The same things were measured in two ways. Each way mixes the same 11 hidden numbers, adds some noise and spreads widely along 6 directions of its own, which tell nothing about the thing.
Some things both ways: the first way, then the second way.
[15,0,4,-29,17,39,-12,-25,-3,-1,17,26,5,7,-24,-12,-21,-12,3,1,11,-15,-4,-13,25]
[-18,14,22,7,-11,-3,7,-4,-32,-21,-20,13,-10,23,19,-2,17,-10,48,37,33,19,-20,16,21,12,-5,-5]

[7,-18,8,1,-1,5,-38,9,14,12,6,22,-7,-5,-31,4,-7,14,-10,-3,-12,-19,-27,-27,-6]
[7,-11,-7,-12,-15,-7,1,14,0,-14,13,25,-13,3,8,6,8,-7,-9,4,-8,-11,-18,-7,2,-11,16,-5]

[-6,-5,-13,-21,-1,-19,-3,7,-15,-7,-28,-28,-5,-6,43,-3,14,-14,16,-6,12,10,26,23,-8]
[-20,11,22,9,-3,-5,9,5,-27,-3,-8,31,11,20,3,2,5,-29,35,-22,18,8,-6,-13,10,3,-20,-1]

[13,6,-20,-31,20,-31,-2,28,9,-29,-18,-11,-10,-7,-18,-36,9,-8,7,19,-14,17,-15,5,22]
[-14,10,-11,5,2,15,8,20,-22,4,-28,7,6,10,11,0,2,-22,18,19,16,11,5,1,12,13,3,-9]

[-2,2,-20,-4,-17,-21,19,5,5,-10,-4,-12,12,-7,-10,-6,-12,4,8,18,-6,20,-2,2,9]
[-1,7,2,11,15,15,0,3,14,9,-23,5,-1,4,-16,20,5,-4,-13,6,-12,10,8,19,-13,10,-2,-17]

[0,-18,14,16,10,40,-11,-8,-17,10,20,-14,17,18,43,0,7,-15,6,-22,33,-22,31,-2,14]
[-1,14,14,-11,-14,-19,14,9,-13,-2,24,26,-23,18,21,10,32,-2,15,1,20,2,-2,18,7,-18,-28,19]

[9,-15,-9,-10,-3,3,1,0,18,-2,8,32,1,5,-41,-4,-6,11,11,28,12,1,-24,-39,1]
[1,-3,-14,6,1,-11,14,16,18,8,-21,22,-24,-10,-31,11,20,-21,-3,-29,-18,-13,0,-1,-13,15,3,-15]

[-15,13,-16,-21,-13,18,42,5,-6,-18,-5,-13,11,-9,-7,-1,-2,6,4,21,2,0,-6,-3,-7]
[7,-20,-5,6,-11,8,8,11,-17,26,9,-13,13,-10,2,2,-20,-20,-12,-2,-5,-4,10,-27,-2,24,5,13]

[22,-22,-7,-17,-12,14,-34,-5,5,20,20,12,-15,-4,19,9,5,-24,3,-9,1,-27,4,-27,0]
[8,46,48,3,-2,-1,11,-25,33,-10,8,-29,14,8,-18,-5,5,-11,8,-21,6,23,1,13,-3,2,-18,22]

[-19,1,-24,-25,-15,-28,-3,-18,10,20,13,-17,-24,-28,-25,-11,-5,12,8,-18,4,9,0,-8,-25]
[-5,3,1,13,-4,-15,21,35,-8,4,-6,38,-24,2,-13,-5,11,-34,13,-8,4,-3,-24,-5,-11,11,-10,9]

[-10,9,-5,22,33,-3,9,-11,-13,-19,23,10,3,9,-15,2,9,30,-20,-14,-11,20,9,5,-10]
[10,28,-1,0,10,-2,5,27,10,2,-3,0,-16,-18,-13,13,17,-9,-11,10,-6,-3,5,8,-2,-3,1,4]

[31,8,-21,-22,3,-27,8,4,2,1,6,-5,-23,1,-12,-18,-5,-13,7,-1,-11,12,-5,-4,8]
[9,-32,-16,14,-7,22,-2,-6,-10,5,-18,3,19,4,15,5,-4,-1,-26,29,5,2,10,-10,4,29,-4,-4]

[-26,14,3,-9,-33,-24,26,3,4,6,-23,-35,6,-15,29,-5,5,-18,18,19,8,7,12,26,5]
[-9,23,23,4,37,2,-2,-8,25,3,-21,-16,-8,5,-40,3,2,3,6,-23,-12,4,18,27,-14,-6,-8,1]

[12,12,14,38,26,-8,15,-17,-13,-12,8,21,13,32,-17,11,-25,22,-4,-16,13,14,-5,9,2]
[-5,-5,2,15,1,3,-3,-27,-19,-8,-4,0,13,12,2,-16,-9,-2,20,9,20,16,-6,-8,-4,20,3,28]

[-21,-5,10,3,-14,7,-8,-23,-10,-5,-5,13,17,5,24,18,-9,-14,-2,7,13,0,19,21,-3]
[-1,0,29,-21,-13,13,6,-4,-21,-2,11,-15,-17,12,8,-10,13,-2,37,18,9,16,-1,16,1,-7,-15,-1]

[-13,19,0,-58,5,-8,-6,-18,13,1,-19,-15,-26,-19,-3,-31,-15,-9,22,-8,7,-12,-7,14,12]
[-5,-26,-32,-4,-9,7,-6,-11,-18,11,-23,-2,-5,-3,35,12,8,12,-1,38,7,0,1,-14,13,7,10,-10]

[4,12,19,25,-13,54,39,5,-23,8,21,-14,38,12,13,15,-7,-6,-2,-3,15,-23,9,-6,20]
[-4,21,20,12,2,-17,14,19,-22,-8,13,40,9,21,-15,-6,-11,-28,16,-20,20,5,-6,3,-3,4,-5,28]

[-7,-1,-3,-19,-7,-4,-15,1,9,-5,-15,-12,-17,-8,0,-8,-19,14,2,-16,-13,-8,-5,1,-9]
[10,-4,-3,3,23,24,-13,10,12,6,1,-17,7,-13,-18,13,-11,8,-34,18,-23,-5,9,5,-10,-3,7,-4]

[-19,1,-12,16,-19,-32,11,9,-20,5,0,-12,18,-11,12,13,25,-22,-12,7,-2,29,24,28,-12]
[-13,-4,27,10,9,-5,7,1,3,1,-28,2,3,13,-10,-14,-17,-19,13,-3,3,5,-22,-10,0,2,-9,1]

[8,-16,24,26,17,-25,-45,1,-9,-8,-3,9,-1,21,1,9,-14,2,-10,-3,2,6,6,-1,-8]
[10,-18,17,-5,-14,-12,-3,-13,-19,-8,8,22,-7,11,17,-10,-5,-6,11,-2,9,8,-9,-18,-6,2,6,16]

[-29,1,-9,-33,-8,21,2,4,4,5,-14,-34,12,-36,6,-16,-4,0,13,4,2,-11,-11,13,15]
[-4,19,-6,-5,0,11,13,44,-11,-5,9,28,-12,9,4,-4,19,-27,8,8,8,5,-13,6,-3,-10,-16,4]

[16,-8,-14,-14,2,6,-3,4,1,-2,9,18,4,5,-11,-11,12,-10,2,4,3,5,12,-14,16]
[-8,3,1,19,0,5,21,10,8,19,-49,5,22,8,-14,-18,-28,-33,1,7,9,15,-19,-17,-5,23,-6,0]

[0,2,-8,-6,-1,22,31,-16,-15,-1,11,0,2,15,8,6,-3,0,10,-5,28,-2,11,-6,-13]
[-1,-20,15,-9,-35,-6,12,-6,-50,7,43,-5,-8,13,32,0,16,-6,30,5,26,-2,10,-5,16,12,-22,30]

[-23,10,8,13,2,13,30,-9,-1,-1,3,-14,7,2,-7,2,-14,34,7,-6,12,-3,-10,-3,-10]
[5,1,0,-12,4,16,1,11,-15,6,37,-32,-18,9,15,-7,3,5,-1,21,8,5,16,22,-3,-2,-3,38]

[6,-8,15,-27,-3,58,14,-2,-9,-5,-22,23,12,16,-10,9,-10,6,17,24,27,-18,-7,-22,-1]
[8,-57,-17,-13,1,18,-10,16,-22,16,7,-4,-11,-12,4,14,9,9,-24,6,-23,-34,29,-12,5,1,-8,-18]

[8,-1,-6,-12,5,-19,-20,-5,-1,-19,-1,29,-9,-1,-17,11,-1,-1,-10,9,-13,5,-5,-10,-11]
[6,13,-6,-11,3,26,9,42,-5,9,-22,3,-15,-11,-15,1,12,-28,8,11,-11,6,11,6,-7,7,6,-28]

[-1,2,-19,-18,-22,-15,12,-4,2,3,4,-22,-19,-6,45,-5,14,-33,5,12,-6,4,15,14,-5]
[0,11,25,14,1,-9,1,-17,18,-17,-9,10,6,1,-32,22,17,-4,0,-25,-12,-8,3,10,3,10,-5,-17]

[7,11,-13,-31,-22,0,18,16,12,19,1,-32,-4,-22,3,-24,2,-25,21,-6,8,-21,-9,-4,22]
[-7,17,-19,8,10,-9,7,5,13,7,-13,22,3,3,-9,21,13,-6,-12,-13,0,-5,9,5,1,-2,-5,2]

[-12,0,-5,-37,-10,25,14,-2,-7,0,-21,-3,10,-17,-1,4,-3,-1,18,15,16,-7,-3,-5,-4]
[9,-21,6,-16,-11,20,0,-2,-16,23,15,-34,1,-2,29,1,0,1,-7,10,0,4,24,-14,5,3,-14,12]

Other things, the second way, with their names:
Z_454: [22,-16,0,0,-6,-4,0,15,-2,10,10,7,-5,-22,-21,19,2,-11,-26,-17,-23,-21,21,-13,-6,13,10,-7]
Z_343: [10,6,-18,5,13,-13,8,13,17,1,1,29,6,-8,-35,-4,-6,-7,-23,-18,-7,-17,-4,-6,-14,-9,-1,19]
Z_827: [-8,-16,-14,-3,-5,-2,1,22,-26,5,-3,20,-13,2,13,20,12,-8,3,8,-2,-17,6,-5,15,0,5,-15]
Z_679: [9,10,7,-22,-18,5,-1,-23,-3,-7,24,-4,4,7,13,9,23,13,10,2,6,7,13,8,7,-16,-14,4]
Z_376: [2,40,37,13,13,6,13,5,5,-8,6,-27,2,6,-18,-17,1,-21,18,-4,17,19,3,16,-3,14,-17,36]
Z_749: [15,3,-2,3,11,-16,4,26,18,6,-7,42,-20,-6,-19,24,17,-12,-31,-28,-19,-15,14,2,-15,-5,-4,-6]
Z_853: [6,-20,34,-13,-19,-25,-15,-37,-36,-11,41,9,-7,12,30,18,9,14,18,-21,6,-7,18,-15,15,-7,5,18]
Z_553: [-1,-19,6,-2,2,9,4,14,-11,-4,19,9,3,11,-1,-18,-1,-16,-2,-13,2,-9,-3,-14,-3,-5,-23,20]
Z_641: [18,-26,-12,-11,9,24,-16,15,-16,-13,6,13,-15,-3,10,8,26,15,-21,28,-6,-13,25,11,1,-6,-10,-11]
Z_584: [8,-6,-7,20,-1,-8,6,-12,25,26,-16,6,26,0,8,10,-25,-4,-47,5,0,6,-12,-28,-8,10,-9,21]
Z_635: [13,-29,-19,-10,-6,0,-15,11,-14,0,20,7,-22,-18,7,31,16,20,-25,27,-22,-26,7,1,4,-7,18,-14]
Z_134: [5,-4,22,11,-12,-21,13,1,-26,8,-6,12,7,5,8,-15,-20,-24,15,0,22,9,-8,-26,3,19,-1,29]
Z_708: [-13,0,-13,-3,-12,-12,9,6,-20,-15,6,23,-22,22,6,4,18,-4,25,9,15,-5,-9,24,9,2,13,4]
Z_69: [19,1,29,-10,-13,16,3,-14,4,2,39,-22,16,5,-6,-9,-4,-5,-4,-15,-4,11,12,-3,-12,0,-18,22]
Z_673: [-8,5,0,29,40,19,-5,7,38,-11,-38,-10,2,14,-12,-13,-12,-9,-31,16,-5,11,-17,14,-12,14,-2,12]
Z_696: [-7,-34,7,16,12,3,-14,-21,-1,4,-39,-3,26,7,2,9,-33,5,-23,12,-9,-8,-1,-23,11,12,14,-17]
Z_210: [5,31,23,-6,0,-19,13,1,3,-1,36,-6,-22,1,1,-5,29,-13,18,-34,13,5,9,3,-5,-7,-28,47]
Z_481: [1,-16,19,-7,-8,-15,-3,-32,5,20,-3,-30,-5,6,21,9,-18,9,-4,-5,-4,5,6,-13,5,3,16,13]
Z_753: [-12,13,3,5,23,24,-3,28,0,0,-26,0,-25,20,6,22,10,-4,-4,37,-4,13,7,48,-1,5,11,-24]
Z_268: [-1,-33,-15,4,-14,16,-6,-7,-7,-8,-9,13,4,15,23,0,-5,0,-11,34,0,6,-25,-8,-1,11,11,-11]
Z_812: [-6,-10,8,1,5,15,3,5,-5,-2,-13,-13,15,14,-3,-9,-18,-5,-5,21,5,-2,-5,5,11,2,-3,-2]
Z_421: [-24,-28,-30,16,9,15,-10,11,-27,3,-36,14,-12,8,15,26,3,2,1,49,-2,-6,-10,11,11,19,22,-34]
Z_213: [0,13,0,-25,-19,-1,8,9,-23,3,16,23,-11,-2,0,23,35,-4,28,-9,0,-6,18,7,9,-18,-13,-21]
Z_899: [24,10,44,-5,-4,-3,6,-20,-2,-1,9,-24,31,-9,-26,-30,-21,-19,11,-39,6,5,23,-32,-2,10,-11,32]
Z_685: [7,33,11,-7,-23,-18,12,-16,-3,2,35,-14,5,4,20,4,4,-7,12,-6,19,15,0,-5,8,1,8,41]
Z_762: [1,38,23,13,5,-3,14,0,8,-4,13,-15,28,1,-24,-17,-16,-24,7,-17,13,10,-6,-8,1,7,-9,41]
Z_539: [13,7,-2,12,20,-2,-10,-1,20,-3,-9,-7,-7,-19,-19,18,7,3,-29,-5,-20,-9,13,0,-7,10,14,3]
Z_106: [15,-24,-12,2,-6,-7,-10,-16,14,5,-10,13,-13,4,31,18,2,13,-36,17,-8,5,-4,-10,-7,6,16,1]
Z_64: [8,1,-9,-1,23,8,-9,-9,26,8,-15,6,-3,-7,-24,14,10,7,-21,-22,-22,-3,25,5,-21,-3,-4,-6]
Z_972: [0,-13,7,-1,-1,13,0,-17,4,-1,-3,-48,9,0,1,-10,-11,8,-4,23,0,-3,3,2,13,10,3,9]
Z_808: [11,10,22,-27,-3,13,1,13,-28,-1,47,-12,-37,-2,4,-2,40,3,33,3,5,7,26,25,-9,-15,-27,19]
Z_178: [21,-20,2,-5,-31,-4,-1,-17,3,-9,10,35,26,-9,4,3,4,-10,-15,-18,-8,-5,-14,-47,-1,-3,-7,-10]
Z_37: [-10,-4,4,-10,-10,-18,4,-20,-12,1,8,-7,-12,27,35,-2,-7,14,12,24,21,7,-13,10,13,-12,8,27]
Z_842: [15,1,15,-10,-8,-12,9,9,-29,16,7,23,1,0,8,-17,-9,-22,16,-19,17,11,13,-29,-10,-1,-11,31]
Z_511: [-13,30,0,-1,10,-17,-1,3,7,-8,0,14,-4,3,-4,19,6,-3,5,-3,-2,-2,-15,3,7,-19,13,1]
Z_878: [-10,12,25,5,-8,-32,-2,-48,6,-25,13,-18,3,19,9,-4,0,5,21,-24,15,1,-10,-4,18,4,16,33]
Z_117: [8,-5,28,-10,-6,-3,-9,-40,4,11,16,-44,-13,-4,25,17,15,28,0,14,-1,8,16,5,5,-3,-12,15]
Z_166: [-5,16,17,19,9,5,-1,-9,12,-4,-42,-17,14,0,-9,4,-21,-9,-2,27,0,16,-17,0,5,20,21,-11]
Z_267: [7,-25,-12,-5,-9,9,7,22,-6,6,19,12,-22,6,19,8,26,-3,-20,11,-2,-10,3,5,-2,-1,-27,8]
Z_634: [-2,-18,-13,-10,-25,-4,2,8,-13,-1,11,31,-18,6,16,34,26,2,-3,13,-9,-12,-7,7,8,-6,4,-28]
Z_31: [24,-47,-26,-12,-29,4,6,10,-5,25,-16,31,-1,-9,23,1,-11,-9,-32,18,-11,-3,-9,-41,-12,4,5,-15]
Z_730: [-7,-6,-2,-18,-18,-7,4,18,-10,3,5,32,-28,11,18,29,20,-2,6,14,-9,-5,-16,11,3,-20,5,-30]

Some of these things the first way, each followed by its name:
[-13,11,-21,-8,-17,-21,23,16,3,-19,-20,-4,24,-14,-1,-8,6,-13,-1,20,-11,18,-3,29,18] : Z_213
[7,-12,-8,23,-16,-23,-2,28,-19,16,-3,-12,14,-5,10,20,15,-24,-8,-4,8,5,-1,11,-17] : Z_553
[2,2,7,1,-2,-5,-20,-19,2,3,17,13,-25,10,-15,9,-21,10,-13,-34,-6,-17,-3,-11,-29] : Z_635
[-7,-10,-15,-15,-2,-32,-35,2,5,1,-21,-7,-16,-19,21,0,7,-8,-4,-9,-26,13,5,28,-6] : Z_178
[-17,9,9,37,4,24,21,0,-16,-4,13,10,37,1,-10,23,3,23,-16,-16,4,-7,-4,6,0] : Z_511
[9,-8,16,38,17,3,1,13,-7,-3,18,14,4,25,7,12,16,-2,-12,10,13,-7,-14,-11,-6] : Z_878
[-10,-10,-23,-37,-11,-30,-17,10,13,-6,-13,-18,-8,-23,-21,-28,-11,-15,10,21,-7,15,-15,5,5] : Z_117
[-19,-8,-4,18,6,26,24,-21,-22,11,12,-11,16,8,25,15,9,16,9,-9,29,8,20,1,-16] : Z_267
[-34,23,1,-20,-26,-13,22,-7,26,30,-6,-32,-6,-33,-19,-24,-4,15,18,-8,0,-5,-8,8,10] : Z_37
[-7,17,11,48,1,-4,28,7,-7,6,17,-9,19,13,6,3,13,8,-13,-21,-2,5,9,21,13] : Z_343
[5,5,-7,37,20,12,23,0,-20,-7,24,12,10,17,4,16,17,20,-19,-25,-2,6,8,2,-10] : Z_762
[8,-5,8,-2,-4,-22,-13,-1,9,2,-23,4,-6,3,-3,1,-16,13,18,-1,8,1,-5,-7,0] : Z_64
[21,8,5,-4,-5,21,10,8,-16,4,29,10,19,0,-38,0,-8,-27,-11,13,3,-9,-6,-18,18] : Z_134
[-1,5,-6,4,-2,-1,-1,12,6,-3,25,-13,-3,-9,0,-6,2,-10,-9,-10,-4,-21,-16,-7,4] : Z_685
[6,-3,1,15,-15,-16,-20,-4,-8,9,13,24,17,-5,-23,18,-6,-12,-15,-3,-8,7,7,-2,1] : Z_31
[-30,2,0,-4,-10,-23,-2,1,-8,-17,-17,-34,13,-9,27,-7,-15,-25,2,15,7,9,1,38,2] : Z_808
[-12,-7,-21,13,2,-39,4,27,-11,-2,10,-38,11,-17,2,-8,17,-17,-4,8,6,17,-9,15,-8] : Z_210
[6,-12,-1,-25,-13,-31,-41,23,19,8,0,-32,-12,-23,-16,-29,-19,-28,6,19,-11,-10,-26,-13,17] : Z_106
[3,0,4,-13,-31,-13,-10,9,-4,22,11,-39,-13,-18,27,-2,4,-35,7,-4,3,-18,15,-7,-3] : Z_749
[-1,-12,-4,-2,-22,42,6,-1,1,1,12,14,27,1,-3,10,-15,-11,2,11,12,-22,-9,-17,14] : Z_634
[27,-16,19,-1,-12,-3,-34,23,-10,0,-7,0,-2,11,1,11,-21,-32,-1,7,10,-24,-13,-19,-6] : Z_853
